All groups share one centre, and each spreads out both ways along 14 directions, with some noise.
Known rows, each followed by its group:
[  3   0  -6 -17  -4 -16 -31   3   5  -5  22 -10  -5  15   4  15  -2   2
 -10  -2  -2]	Bupo
[  8  16  33  -4  18   5 -48  -2  10 -19   9   2  -5 -25  -2   8 -22 -31
  15  -1   3]	tudon
[-27   9   4  -8  -5 -18 -17 -10   3 -30  -3  -4  -7  14   8  16  36 -26
  -8   2  15]	sibu
[ -7  -3   1 -26  -4  -2  -8   7  18  18   9   4   9   5   9  22  -1 -10
  -3 -17   2]	Bupo
[-26  17  18  -4  -1  10   5  19  28  12  15  -6  26 -11 -27   5  44 -11
   5 -11  17]	talik
[ 24  -6 -12  14  16  -2  -6  -4   4   4  22  -1  13 -36   1  -6 -21  30
 -21   6   3]	talik
[ 17  13  16  -2  -4  -3 -40  15  21 -19  36 -34 -15  14   6 -18  -4 -29
 -29   6 -14]	talik
[ 16 -27  37  19   7  -2   9  -8  -3 -10 -33  17  14   3  26  -3 -27 -32
  -7  12   1]	sibu
[-15  -9  31  16 -10 -51 -24 -11  -1  21   0  -6  37 -21 -10 -14   6 -31
  26 -17  -3]	tudon
[-19  -6 -28 -14  -3 -39  12  22 -12  23  14 -16   6  -2   2  -8   0   4
  -3 -25 -12]	tudon
[ 15   6   6   7  14 -43   0  -6   8  -2  -8  -5   2  -2  -4   7 -32   1
  -5   1   0]	tudon
[ 20  29   7  12 -17  -6  29   6   4  -5  -2  14  -9 -32  14  -1   6  -9
   8 -20  21]	podal
[ -6 -38   2  11  23  -7  -4 -15 -13   0   8  -5   4  18 -11  -2 -10  -4
 -27  -3 -16]	tudon
[ 17 -10  11   4 -12 -23 -23 -10  -6   7 -14  -8   4  -3  15 -12   0  -2
  37  -2 -36]	Bupo
[-29  -8  -1 -19 -10   7 -14   3   2  -5  16   2  15  16  22  22  38 -12
  -9   5   4]	tudon
[  2 -14  21  -3  18 -28  15   0  36  32  -7  -7  29  17  16  11  -8 -19
  -5   4  -7]	sibu
[ -1  -7  -4 -17  -3  23 -21  -9  14   8  14  -7  29   9  -7  22   7  18
  10  15 -12]	podal
[-14 -22 -13 -14   4 -28   0  17  22  10  12   3  22  25  39  12  -3   2
 -21  20   5]	sibu
[ 12  10   1 -11 -16 -36  -6  -6   6  15  -8   7  25 -13  -3  -8 -19  -7
  20 -12  15]	tudon
[ 24 -16   0  13  -6   8 -18  -8   7 -17  -8  11  21 -56  15  -9  18 -12
 -16 -20 -14]	talik
[  9   6 -11 -15 -18 -35  -6  -3  -9   9   4  18  21  -2  14 -16 -15  -2
   0   1  31]	tudon
[ 20  24 -18  -5  51 -24  13  11   0 -10 -53 -10   7 -20 -28   0  -5  30
  -1   4 -11]	podal
[  1 -26  26   6  26  24 -20 -13  -2 -10  -8  19 -22  13   3  37  -6   3
  -1   6 -20]	talik
[ 14  13   4 -15   8 -43   4  -6  19 -14 -40  12  18  24   2   7 -10 -14
   0  10  22]	podal
[  1 -17   4  -2   9  18 -25 -10 -19 -23  16  -1  -5   3  13 -13  -8 -21
  -8   1 -20]	sibu
[ 12  -9 -25  -4 -11 -27  13 -10   3  -5 -22 -14   6  13   3  22   0  20
 -22   4  -2]	podal
[-30  14 -30 -21  26   4  28  34 -11 -20  24  -2  -6   5  30 -18  16 -15
 -32   9  16]	podal
[-15  -9 -12  23 -11  -6  16  -9 -33 -20   2  -5  17   2  10 -30  34  -3
   3  14  -6]	sibu
[ -3 -37   1 -11 -13  12  -2  -6 -11  17   7   5   4  11 -24  23   7  18
  -5 -33 -23]	Bupo
[-12  10 -26  11 -14 -17  20  25  26 -16 -30 -19   5   4 -27 -29 -16  -3
  11   9   0]	tudon
[ 46  29  10   2   5 -18 -19   7  31 -12  10   0  -8 -13 -20  22 -26  27
  -6   9  19]	Bupo
[ -4   9  -1  -2 -11  25   8  52  -7  -6  18 -32  -4  -6 -34 -15   4   0
   6 -19 -28]	Bupo
[ -5  -8  -7   3  34 -15 -12  -6  -5  12  21 -33  10  -4 -11  21  15  35
 -19   9 -18]	podal
[ 20  29  -7 -14  -4  -5  -9  25   8  -7  35 -32  11 -19 -35 -11  15   1
 -12 -26  -8]	Bupo
[-12 -16 -24 -11   5  19 -23   7  17  19  46   3  20  -9 -14  19  -8  41
 -20  10   5]	talik
[ 24   5  10  -9 -10 -12  -1 -14  27   3 -35   3  22   2 -11  16  -7  -5
  17   0   7]	podal
[ 37  29 -16   9 -20  26  13  17   5   3  11  -5 -14 -37   2 -10 -41  29
  15   8   5]	podal
[ 12   2  14 -22  12  -7   5  23  -5  25  18  -6  21 -28  11  34   0   5
  -6 -22  -1]	sibu
[ 13   7  34  14 -11  -5 -16 -11  26   3  21 -21  24   2 -15 -15   4 -16
   0   3   4]	talik
[  0  18  20  -4  51  12  22   9  30  27 -10  -6  17 -18  13  27   0   1
  23  21 -12]	sibu
[-17   4   1  -7 -11 -30  -7  49  32  23   5 -20   5  -3  14  -1   5   0
  12  -2 -12]	Bupo
[ 13   5  11  21 -22 -40  18  -1  -2  -7  -7 -16   8  18 -15   4   1   4
   2   2   6]	Bupo
[  7  24  -9 -12   0   2  15  25  -2   8  -3  -8  11 -16   7   1 -19   6
  16   9   5]	sibu
[-18 -24 -16 -15  21  -3  -2   5 -14 -17 -33  16  -7  11  23  20 -19 -10
  12   7 -18]	tudon
[-16 -14   7  12  18 -21   5 -26 -13   8  10 -18  30  32  22   1  -2  -4
   9  33  -1]	talik
[ 22 -30 -15 -17  20  -5  14 -21 -34   6  21 -12  31  30 -12  -7 -12   4
 -56 -14  -8]	sibu
[  1  16   4  26 -28 -58  21  -1  12   4 -14   3  -3   7   0 -21  -6  -4
   0   7  34]	podal
[ 38  17  -4   3 -10 -33 -15  26  51   3   1  -6   2  -2 -18 -17 -35  22
 -19   8  17]	Bupo
[-25 -29  20  22   5   9  20  10   6  10 -18   9   9   4  -3  -9   9 -16
   4   4  -3]	talik
[  6 -14   4  17 -12   3 -17  -2   3   2 -12 -41  14  -9 -27 -20   9  -3
   0  -7 -31]	podal
[ -8 -24  22   8 -11  -4 -17   5  30  19  38 -22  10   8  15  29   5 -16
 -36  -3   3]	podal
[-20 -49  16  34  23  20   5   0 -19  15   6   6  -9   9  -2  -5 -13   8
  11  13 -27]	talik
[  5   7  -1  13 -22   1  -2  -8  25   2  21 -26  40  28 -23 -44  -7  -8
  -1  33  26]	talik
[ 15  19  19  18 -21 -17 -44 -25   0 -19   9   5 -20 -16 -14  12 -21   2
  18   0  14]	tudon
[ 42 -10  -9  18 -24  -7  11  25 -21  -9  -5  21   1 -26  24 -31 -50   6
  -1  11   6]	sibu
[ 34  43  -8   7  -7 -21   9 -17   5  -9 -10  -1   3  -9   5   7 -29  19
  24  18  14]	tudon
[ 19  12  -4 -34  -7 -32 -24   3  12   8  36  19  22 -18  28  50  19  19
  -6 -22   5]	sibu
[ 10  -3   8   7 -16  15 -29 -15   4  12  33 -11  30  -7 -35   3  25  22
  13  -3 -11]	Bupo
[ 15   7  20  -1  10  32  -1 -19  -1   0   3   5  23 -15 -21   6   5  -2
  16 -10  -2]	talik
[-11   0  14  39   3   3  -8 -10  20 -28   7 -23  -4  10 -30  -1  15   2
 -15  29   6]	tudon
[-20  -7 -20  17 -18  -1  -8  16  18 -18  -2   7 -32   6  -2 -33  -1  -3
   1   2  -5]	sibu
[ -4 -32   1  20  15   3 -10 -22 -10  -9   9   7   5  20 -11  18  10  25
 -16  18  -1]	Bupo
[ 20   0  20   8 -23  14   2 -25 -12  12  -9  13   1  -5  24  24  21   9
  29   0  -4]	tudon
[ 10  15   0  -2  36  -2  -4  -7  12  -9 -11  -5  38  14 -29 -37 -12   3
  -1  35  11]	podal
[  6   5  15   9  -8   8 -11 -17  -6 -16 -12  18   5   8   5 -15 -13 -18
  34  12   8]	podal
[ -9  -5   6 -14 -27 -31 -26  11  -4   9  16   8 -24   6  22  13 -12 -20
  -9 -24  10]	tudon
[  2  34   9 -27 -15   2 -37  11  18 -12  18   4 -25 -12  -4  40 -14  -5
   5 -20  14]	Bupo
[-11  13  15  30  -2  -8 -24 -11 -11 -26 -11   2 -25  -3  20  11  -6  -3
  27  39  12]	sibu
[ -4  13   7   7  -1 -36 -23 -15   6  12  48 -40  24  15  14  -9   6  -6
  -1  25   2]	Bupo
[ 23 -13  -9 -16  -3  -1  10  -5  33  30  18  -5  29  28 -38   1 -16  23
 -33 -15   3]	sibu
[  5  -6 -28 -19  10   5  25  -3   9 -16 -31  -9   4  22 -11  12 -10   4
   0  -5 -17]	tudon
[  2 -22  28   1  -9 -20   3   7 -23  28  -2 -16  -6   4  -9  28 -22  -9
 -10 -30  -5]	sibu
[ 34  22  -1 -25  -3 -16  23   4  12  -2 -11 -21   3  59 -12   1   2   4
  -7  10  -3]	talik
[-15  -2 -10  10  -4 -20  -3  29  14  -1  -1 -27 -19 -13  23  30  10  16
 -18  11  -2]	podal
[ -8 -15 -17 -24 -11  20  29   0  -2  11 -10   9  27   8  -6   2  19  -2
  -2 -23  -5]	Bupo
[ -1 -14  -8  -6   8  -2  39  16   0  12 -40  25  18 -42  20   3   6  -3
   5 -25  -6]	talik
[ 24   6  10  -4 -14  13  -7  12  18   6  16 -30  13  16 -21 -30   0  -9
  -5  -2 -14]	talik
[-18   9  15   7  22  37  17  15  -1  -1   4  11 -12  -4 -33 -14 -16 -13
   0  -6  13]	talik
[ 30   7   5  20 -11  26  18  -7   1  17  12 -22  33  -2 -15 -38 -42  -1
  32  26  -9]	Bupo
[  6   5  -6   0  16  15 -24   2  12  -2  29  -1  10  12 -41 -22 -19  21
 -16  20  15]	podal

New rows, each followed by its group:
[ 11   3  -8  -7  10 -21 -19 -21  -8  -4  37  -4   0  -6  15 -25  21 -17
  -3 -28 -39]	sibu
[  8 -10 -25   8  23   7  11  -6 -14 -22 -29   2   6  15  -4 -24 -18  13
 -17  29  -1]	podal
[  0 -15 -14  28   7 -12 -13  -3  -4   9  21 -10  23 -44  27  -2  15  31
   2  26 -11]	talik
[ 21  22  -1  18 -28 -24  28   2   1   5   9 -10  -2 -14   5 -25 -12 -12
  -7 -20  14]	podal
[ 29 -18  16 -16  18  36   9 -11  23  -2  -3 -10  -4  28   1  26 -17 -13
 -29  -8 -31]	tudon
[-14  12  -8   4 -21 -57 -10  -8   8 -16 -25   0   7  10  -2   7  -4  -6
  15   3  18]	tudon
[  2 -20   9 -13   0  32 -23  -5 -39   5  31  -9  14   2   8  16  -9   0
   5  -1 -21]	sibu
[ 11 -11  -9   5  -9  20   6  12  15   1  -7 -30   9 -21 -14  11  17  16
 -16  -4 -17]	podal
[ 23  22  32  -5  38  -7   5   0 -33   9   4 -17 -16 -30   8  34 -30 -11
  -1 -20 -13]	sibu
[  9   4 -14   0  -9 -10  -2   8   9 -22  -3  20   9 -10  35 -13   1  -1
   5  19  11]	sibu
[ -9  -4 -12  -5 -23  17  10  15 -23  10  48  -1  -9  -6   1 -13   4  -2
  -8 -33  -9]	podal
[-20   1  18  -1  16 -15   8  -7 -24 -10 -26 -21 -17  21   1  25  -4 -26
 -10  -1   2]	sibu
[  1   6  -3  18  -9  14   9   6  16 -17 -16   5 -15 -12 -31 -40   7 -11
  -2 -16  -4]	sibu
[  1  19 -35 -31 -12  31   5  12  15 -28   4   2 -16  24  10  33   9  21
 -13  17  17]	tudon
[ 20 -33  -5   5   4  -3  -4   5 -21  -8  29  28  28 -26  28  -9  22  12
 -23 -14 -17]	sibu
[  2  17  13   5   4 -11   7  16   7 -16  -6 -30  12  12  21 -21 -17 -44
   7  27   5]	Bupo
[ -5 -25  27  13  24 -14 -16   6  36  31  23  -6  -8   6  -6  19 -18   5
 -22   0  -8]	sibu
[ 25  26  -7  14  13 -35  30  17 -14  20   5  -8   0 -27  20 -19 -27  15
   8   8   5]	tudon
[  7 -14  -1 -36  26 -10 -20  -4  -9  10  -6  13  -7  10 -12  32 -15   7
  -4 -36 -31]	podal
[ 11  12   1   8 -12   1  29  28 -18   1 -25  15   0 -30  24 -60  -5 -23
  11  -2  16]	tudon
[  4 -16 -14   4 -10   2 -12 -12  15   4 -25  36 -14  -3  19 -12 -22   4
  -5  12  16]	Bupo
[  4   8  10 -24   2  10 -23  -6 -17  11  37 -13  -5  -9   2  38 -12   3
  21 -21 -26]	Bupo
[ 13  -1  27  13  34 -18 -11 -23  40  11   8  10  -6 -18   1  14   7  -4
   8 -16 -27]	sibu
[  8  -6  39  13  37  -7 -21  -7  -4  -4  18 -15 -25  15  -1  26   7  -2
 -11   5 -26]	talik
[ 28   7  -6   8  26  25  14   4 -14 -11   8 -20  -2 -24  12 -15 -20  -5
 -17   4 -18]	podal
[-24  11 -10  -8  27  13   0 -20 -54 -15   7  14 -12 -17  -1  20   4  -1
  12 -12  -2]	talik
[ -2 -38  -2  -3  28 -29 -11  -4 -22   4  38  -5  13  15  29  16   6   1
 -46  -4 -10]	sibu
[  1  17 -16   6 -18 -21  12 -10  -1 -14   2   1 -12  -2  -6 -16   0  -3
 -24  -9  30]	Bupo
[-11 -16 -22  -2 -39  -5  -5   6   3  12  -1 -22  18  15   4   7   8  22
  21  10 -11]	podal
[-17 -22  24   8  29  19 -19   8  18  17  33 -16  17  11   1  17  30   8
  -9  21 -22]	talik
[ 25 -30   2  12 -38 -37  -8 -14  10   9 -18   3  -6  22   4  -5 -43  -2
  -5  -7   3]	talik
[ -7 -29 -30   2 -24 -29 -19  -1 -25  19  28 -15  -6   5  22  -8 -36  11
   1  -2 -17]	talik
[ -2  -8  12  -2 -34  -4  11  33  20   2 -20   4  18 -11  16 -19  -2 -38
  10  -8   9]	sibu
[ 29  -4  -3  16  11  38  22   6 -11  10  15   9 -18  -8   6  -5 -13  40
 -14  17  -3]	tudon
[ 25  20 -22   6 -18 -23 -16 -26   5 -16   8  13 -33   6 -28  14 -21  41
  -6  -9  17]	sibu
[  9 -25   7  -2  -7  22 -28  12  15 -11  17 -24 -10  38  -1 -13  13 -10
 -27  11 -29]	talik
[ 31 -16  12  -3 -34 -32 -30  -4  23   8   8 -25  -2  28  13  -5 -23  -7
  -8  -3 -20]	talik
[ 19 -10  15   6  11  24 -20  10   5   2  16  -7  -2 -19 -24  -4  -9   5
   4 -14 -26]	Bupo
[-12 -29 -13  -3  13 -27 -17   6  38   7 -23  26  -3  13  30  10   3  18
 -23  29  11]	Bupo
[ 18 -22   1  11  -4   5  -8 -14 -17 -23  -8 -11   4  10  24 -43 -28 -36
 -12  10 -18]	talik
[ 11  14 -11  17  -8 -38  34  -6 -23  12  27  -3  -5  -3  11 -17 -14  13
  -4 -11  14]	podal
[-13   5   0   6 -10 -24 -21  15  33  12  11 -37  16  -1   1  12   4  11
   4  27  -1]	podal
[ 21  27  -9   9 -13  -5   8 -10 -31 -34  -3  -5   6 -22  -9 -37  13 -11
  -5  -8  14]	sibu
[ -2   7  20  30   5 -29  11  -3  15   1   0  -5 -19   2  23  40  20  15
 -10  19  12]	tudon
[ 15  17 -24 -32  -5  -9  10 -14  -7 -20 -17 -29   8  27   3   9 -13 -23
   8 -11 -29]	tudon
[  5  23   5   9   3   3  11  17  16  -5   8 -21  10  -6  -7 -46 -27 -30
  -7  17  23]	talik
[ 32  -2  22  -4 -15  37 -18 -35  -4  -8  11  -4   4  13   3  12   3 -13
   9  -1 -13]	tudon
[-25  29  -4 -11 -15  16  -7  -5  -9 -19  17   2 -13  35 -36   4  -5  -6
  14   4  28]	talik
[  0   0  -4 -11  13 -45  31 -22   2   9  -7  19  39  34  -8   0  19   3
 -20   1  28]	podal
[-13  15  24  27   4  10   1  16   5   3  21 -22   0 -10  10   4 -16  -9
  24  23   5]	Bupo
[ -5  14 -16  -8  -2 -53  27  12   1  21 -10  -9  36 -10  15 -19  -4  -6
   8  -2  12]	tudon
[ 24  -4 -24  15 -27  12  21 -18 -12   7   3  -7  38   7 -23 -51 -20  17
  20  12   6]	talik
[ 11  32  13  -2 -19 -25   2  16  -4   7  -4  12   1 -37  14 -16   6 -23
   9 -20  25]	tudon
[ 16  -5  17  10 -17  -8  -2  -4 -28   2   2  12   7 -32   4  22  13  15
  14 -18  -1]	sibu
[-27  -9 -12 -17   6 -13  -3  31 -18   0 -10   0 -29 -16   3  13   3 -14
  10 -46 -31]	tudon
[ -7   3   3  -2  12   2 -37 -38 -19 -14  26 -14 -25  11  -8  18   7   1
   5 -13 -25]	sibu
[ 22   9  26  25  -8  24 -18  -9   7   4  22  12 -20 -13   2  22 -11  31
  11  21  11]	tudon
[ -5 -12  -6   5 -13  -7   5 -10   5   2  23 -30  -3  41  14  15   5   6
 -18  11  -5]	tudon
[ 17  -5  -6 -10   9  18 -39  -9  17   3  34   1   7 -15  -1  21 -20  31
 -13  11   1]	talik
[-13 -17  25  -8 -19  29 -46   5  23  20  40   6   7   3  -7  18   3   1
   6   1   2]	tudon
[ -1   8 -33 -14 -27   2   6  13   4  -9 -13 -11  -1  -9 -12  25  21  32
  -5 -13   3]	podal
[ -3  16   1  21  13 -24 -21 -22  16 -10  -2   7 -53 -14  -4  -5   5   0
  22 -22 -29]	sibu
[-15  16  13 -10 -17 -21  -7 -12  -4  20  32 -13  26  -2 -15  -2  -4 -26
  14 -27  14]	talik
[ 13 -31   9  -9  17  17   4  17  34  16  12  14  28  -4   8 -24  -7 -22
 -24  -9 -22]	sibu
[ 14  19   7   9   7 -23  13 -18   0   7  14 -24  13  29  -8 -13 -24   5
   7  31  13]	talik
[ -8  -7   8   2  23 -11  12 -10 -11 -17 -36  -3 -20  20  26  14 -22 -24
   1  18   0]	sibu
[ 15 -16  14   9 -12 -12 -14 -28 -11  -6 -17   1 -13   6  13  27 -13  -2
  10  -7 -13]	podal
[ 26 -29  20  32  -5  -3   3 -11 -26  20  -4 -33 -16 -29   7  -4 -24  -3
   9 -22 -54]	podal
[ 20  18  26 -16   4 -26 -15 -20  48   3  -2  17  12 -13  -2  36  28 -12
   1 -32   1]	sibu
[ -3   2  -1   6  14  -4 -17 -16   1 -10  13  -5 -31  16 -34  33 -14  24
 -29  -2   9]	sibu
[ 20  11  20 -19  -1 -38  16  28  27  17  -2 -12 -18  25 -15  18  -2  -6
 -26 -36   0]	talik
